Each new row is followed by what is left after taking away its nearest point in the smallest flat space through zero that holds the last named rows.

Z632:
[[ 1.15 -2.56  1.27 -3.74 -3.00  1.45 -0.26  3.24  3.86 -1.97  1.20 -2.21
   0.75 -0.02 -1.22  0.68]
 [ 1.22  0.86 -0.65  1.21  4.40  1.51  0.80  4.65 -2.30 -4.67 -0.93  2.20
  -0.44 -5.01  1.62 -1.88]
 [ 1.11 -2.16  4.35  2.04  6.66  5.07 -4.49  0.63 -0.54 -1.46 -3.06  0.39
  -4.73 -6.02  1.24 -0.77]
 [-1.42 -1.68  1.38 -5.77 -0.58  5.72  5.43 -0.36 -1.24 -0.24  0.62 -0.77
  -3.85 -1.86 -1.35  2.53]
 [ 1.93  0.34  3.72  0.65  0.53  0.96 -2.76  1.81 -0.61  0.20 -2.51  0.23
  -3.55  3.02  5.02 -4.82]]
New rows:
[ 1.76  1.89 -1.18 -1.79 -2.77  0.75 -2.85 -0.14  2.13  3.49  0.97 -1.79
 -1.33 -1.16 -1.17 -1.95] : [ 1.49  2.86 -2.24 -1.20 -1.34  0.81 -1.44  0.28  0.39  2.64  0.88 -0.65
 -1.33 -2.51 -0.90 -2.11]
[ 2.58  1.91 -1.88 -3.74 -3.35 -0.65 -1.41 -1.54  1.96 -2.25 -2.15  3.13
  1.81 -2.47  1.10 -1.00] : [ 2.01  1.89 -1.26 -3.30 -2.48  0.08 -1.61 -3.39  1.18 -0.96 -2.68  3.23
  0.53 -2.58  1.10 -0.59]
[-2.09  3.45 -2.37 -1.15  0.05 -0.63  1.43 -1.51  0.28 -0.48 -3.14  1.27
 -1.48 -1.01  0.65  1.83] : [-1.17  2.46 -1.27 -1.31 -0.62 -0.67 -0.59 -0.36  2.18 -0.94 -3.26  0.40
 -1.20 -0.64  0.83  1.29]

Z925, 5 rows:
[[ 5.12 -1.51  1.11  1.72 -4.47 -3.48  0.05  0.00 -1.57  0.06 -0.76 -7.10
  -1.46 -0.56  1.63 -0.66]
 [ 1.83 -2.41 -4.74  0.30 -4.87  3.24  4.45  0.42 -0.46 -1.26 -0.69 -1.35
  -0.27  3.18  0.07 -1.90]
 [-1.34  0.93 -0.69 -4.27 -2.60 -2.61  3.82  3.26  2.54  2.72 -0.43  2.11
   4.00 -1.08  3.41  1.46]
 [-0.86 -3.92  5.04 -2.40 -2.96 -0.16  2.39  0.06  1.33  2.86 -1.51 -3.87
   1.63 -0.10  3.67 -2.40]
 [-1.91 -0.33 -1.38  1.33  5.36 -1.30  1.82 -3.14  2.98  0.83 -0.62 -2.74
   0.55 -2.45  1.74 -4.47]]
New rows:
[-0.97 -0.32  1.13 -1.33 -1.53  0.24  3.17  0.36  0.21 -2.89 -0.92  3.37
  0.00  1.75  2.97 -2.60] : [ 0.31  0.81  1.60  0.16 -0.26 -1.51  0.99 -0.21 -0.59 -3.45 -0.55  2.29
 -1.13  0.69  2.26 -1.95]
[ 1.21  0.78 -3.47  0.18 -2.51 -2.85  1.41 -1.03 -1.11  0.48  3.73  2.05
  3.39  1.14 -1.49  1.52] : [-0.08 -1.01  0.00  0.57 -0.82 -1.66  0.25 -2.76 -1.01  0.98  3.37  0.55
  2.78  1.01 -1.37 -0.22]
[ 3.58  0.04  3.21 -2.91  1.23  0.84 -2.87  3.48  1.24 -0.35 -0.54 -3.25
  3.32 -0.76 -0.24 -3.20] : [ 3.40  0.92  0.17 -2.47  1.73  2.03 -2.24  3.56  1.20 -1.41 -0.18 -1.36
  3.17 -0.01 -1.37 -2.98]
[ 2.79  2.12 -3.36 -0.90  1.01  1.33  3.18  0.20  3.58 -0.16  0.21  0.77
  0.98 -1.83 -1.55 -1.41] : [ 2.96  1.04  1.09 -1.07  0.18  1.75  0.70  0.18  2.24  0.17  0.20  0.03
  0.15 -1.52 -1.94 -0.56]
[ 0.43 -2.62 -0.69 -3.42 -0.05 -1.08  2.63 -3.65 -3.36  3.49  1.40  2.81
  2.91 -3.07  2.44 -2.64] : [ 1.96 -1.98 -0.88 -1.84 -0.18 -0.71  0.41 -3.86 -5.17  2.03  1.93  2.87
  1.19 -2.48  0.54 -1.48]

Z806, 5 rows:
[[ 0.26  0.29 -0.65  1.90  3.79  0.23  0.19  1.72  0.78 -1.30  1.88 -3.03
   2.33 -1.56 -7.71  1.20]
 [ 7.71 -3.25  0.85  2.14  0.05  2.08 -1.68  2.07  1.90  0.29  4.06  0.13
  -2.26 -1.14 -1.09 -1.97]
 [ 7.08 -0.87  1.32 -1.48  4.62  3.64  1.71 -0.28 -0.82 -0.92 -3.61 -0.94
   1.05  1.26 -1.71  0.48]
 [ 6.07 -5.08  0.04  1.71  1.45  2.11  2.18  2.32 -0.38 -4.70 -0.91 -1.68
  -4.65  2.47 -0.47 -1.11]
 [ 5.35 -5.21  0.60  0.40  3.96  3.96  1.28 -2.02 -1.30 -0.43 -1.89 -2.60
   0.51  5.06 -0.99 -3.17]]
New rows:
[ 4.26  5.40 -0.03  0.15  0.49 -5.30  0.18 -0.05  0.05 -0.51 -2.81  1.38
  3.23  1.48 -2.37  1.55] : [ 3.13  2.31 -0.61  1.81 -1.23 -5.63 -0.35 -0.44  0.09 -0.59 -0.86  0.83
  1.50  3.46 -1.01 -0.90]
[-3.75  5.40 -1.05  1.92 -0.78 -5.40  0.66  1.35 -0.72  0.06  3.40 -0.05
  1.10  4.17 -2.02 -0.18] : [ 1.98  4.18  0.15  0.92  0.19 -3.06  1.01  1.19 -0.89  0.17  1.86  0.75
  0.18  4.91 -0.28 -0.75]
[ 0.52 -1.39  0.31 -0.18  1.06  0.60  0.42 -0.97  0.00 -0.27  0.15 -0.39
 -1.07 -0.86 -0.71 -0.44] : [-0.40 -0.64  0.28 -0.49  0.54  0.15  0.27 -1.10  0.01  0.06  0.07  0.04
 -0.89 -1.25 -0.20 -0.13]
[ 0.56 -1.04  1.64 -3.85  1.51 -0.56 -1.36 -0.71 -1.81 -2.20 -3.29  2.00
 -0.79  2.01  3.35  1.18] : [-0.37 -1.32  1.10 -1.83  1.51 -1.26 -2.87  0.20 -0.52 -1.43  0.54  1.00
  0.08  0.51  0.02  0.65]

Z723 (5 x 16):
[[ 0.06  0.29  1.48  0.48 -2.56  2.55 -0.02  0.47  2.96 -0.68  0.45 -1.90
   2.35 -3.25  0.94 -3.00]
 [-0.52 -0.45 -4.13  2.91  2.59  3.12 -2.54  1.50  2.60 -0.07  3.16 -1.35
   0.59 -6.38  4.35 -6.85]
 [-1.13 -1.65 -1.94  3.37  2.17  2.03  0.86  2.37 -0.67 -0.63  0.35 -3.83
  -0.73 -4.61 -1.37 -2.15]
 [-0.03 -0.96  1.71 -1.18  3.52  1.16  2.14  2.75  0.96  2.50  2.92  0.28
   0.39 -1.97  1.76 -1.14]
 [ 0.66  0.90 -2.07 -3.86 -2.32  2.48  0.88 -0.34  1.47 -1.50 -0.55 -1.17
  -4.03 -3.51 -0.56  1.76]]
New rows:
[-2.65  1.17  1.55  0.61  3.64  2.51 -1.35  1.84 -0.34 -3.70  1.73  2.75
 -0.25 -3.51  3.16  0.19] : [-2.61  1.46  2.63  0.72  1.56  1.54 -1.19  0.78 -1.16 -4.54 -0.11  2.51
  0.11 -1.48  1.24  1.96]
[ 0.21 -3.10 -2.74 -0.49 -2.23  2.66  2.37  0.12  2.49  1.26 -3.24 -1.20
  0.33  0.75  0.04  3.25] : [ 0.06 -3.31 -2.94  0.70 -0.56  1.87  1.42  0.24  2.30  2.10 -2.25 -0.10
  1.48  1.60  1.49  1.86]
[-0.21  2.19 -1.23 -3.07  0.08  2.11 -2.57  2.83  0.61  1.27  0.55 -2.26
 -3.48 -3.63 -1.84 -0.59] : [-0.38  2.14  0.77 -1.17  0.02 -0.12 -3.40  2.04 -0.36  1.84  0.03 -0.96
 -0.59  0.14 -1.92 -0.76]
[-1.36  0.76  3.59 -0.01 -1.09  0.96 -0.14  1.99 -0.94 -2.62 -3.71  3.26
  2.63 -3.34  1.23  2.15] : [-1.50  0.57  1.53  0.40  0.72  0.47 -0.89  1.99 -1.81 -2.45 -3.25  3.87
  1.35 -3.35  1.81  2.04]
[-2.32 -2.15 -1.49 -2.71 -3.31  2.58 -2.00  0.71  0.25 -3.46 -1.47  1.08
  2.92  3.24 -0.59 -3.67] : [-2.54 -3.07 -1.59 -3.38 -0.32  2.48 -0.26  2.33 -0.95 -2.22 -0.54  1.05
  1.30  2.80 -1.09 -2.45]
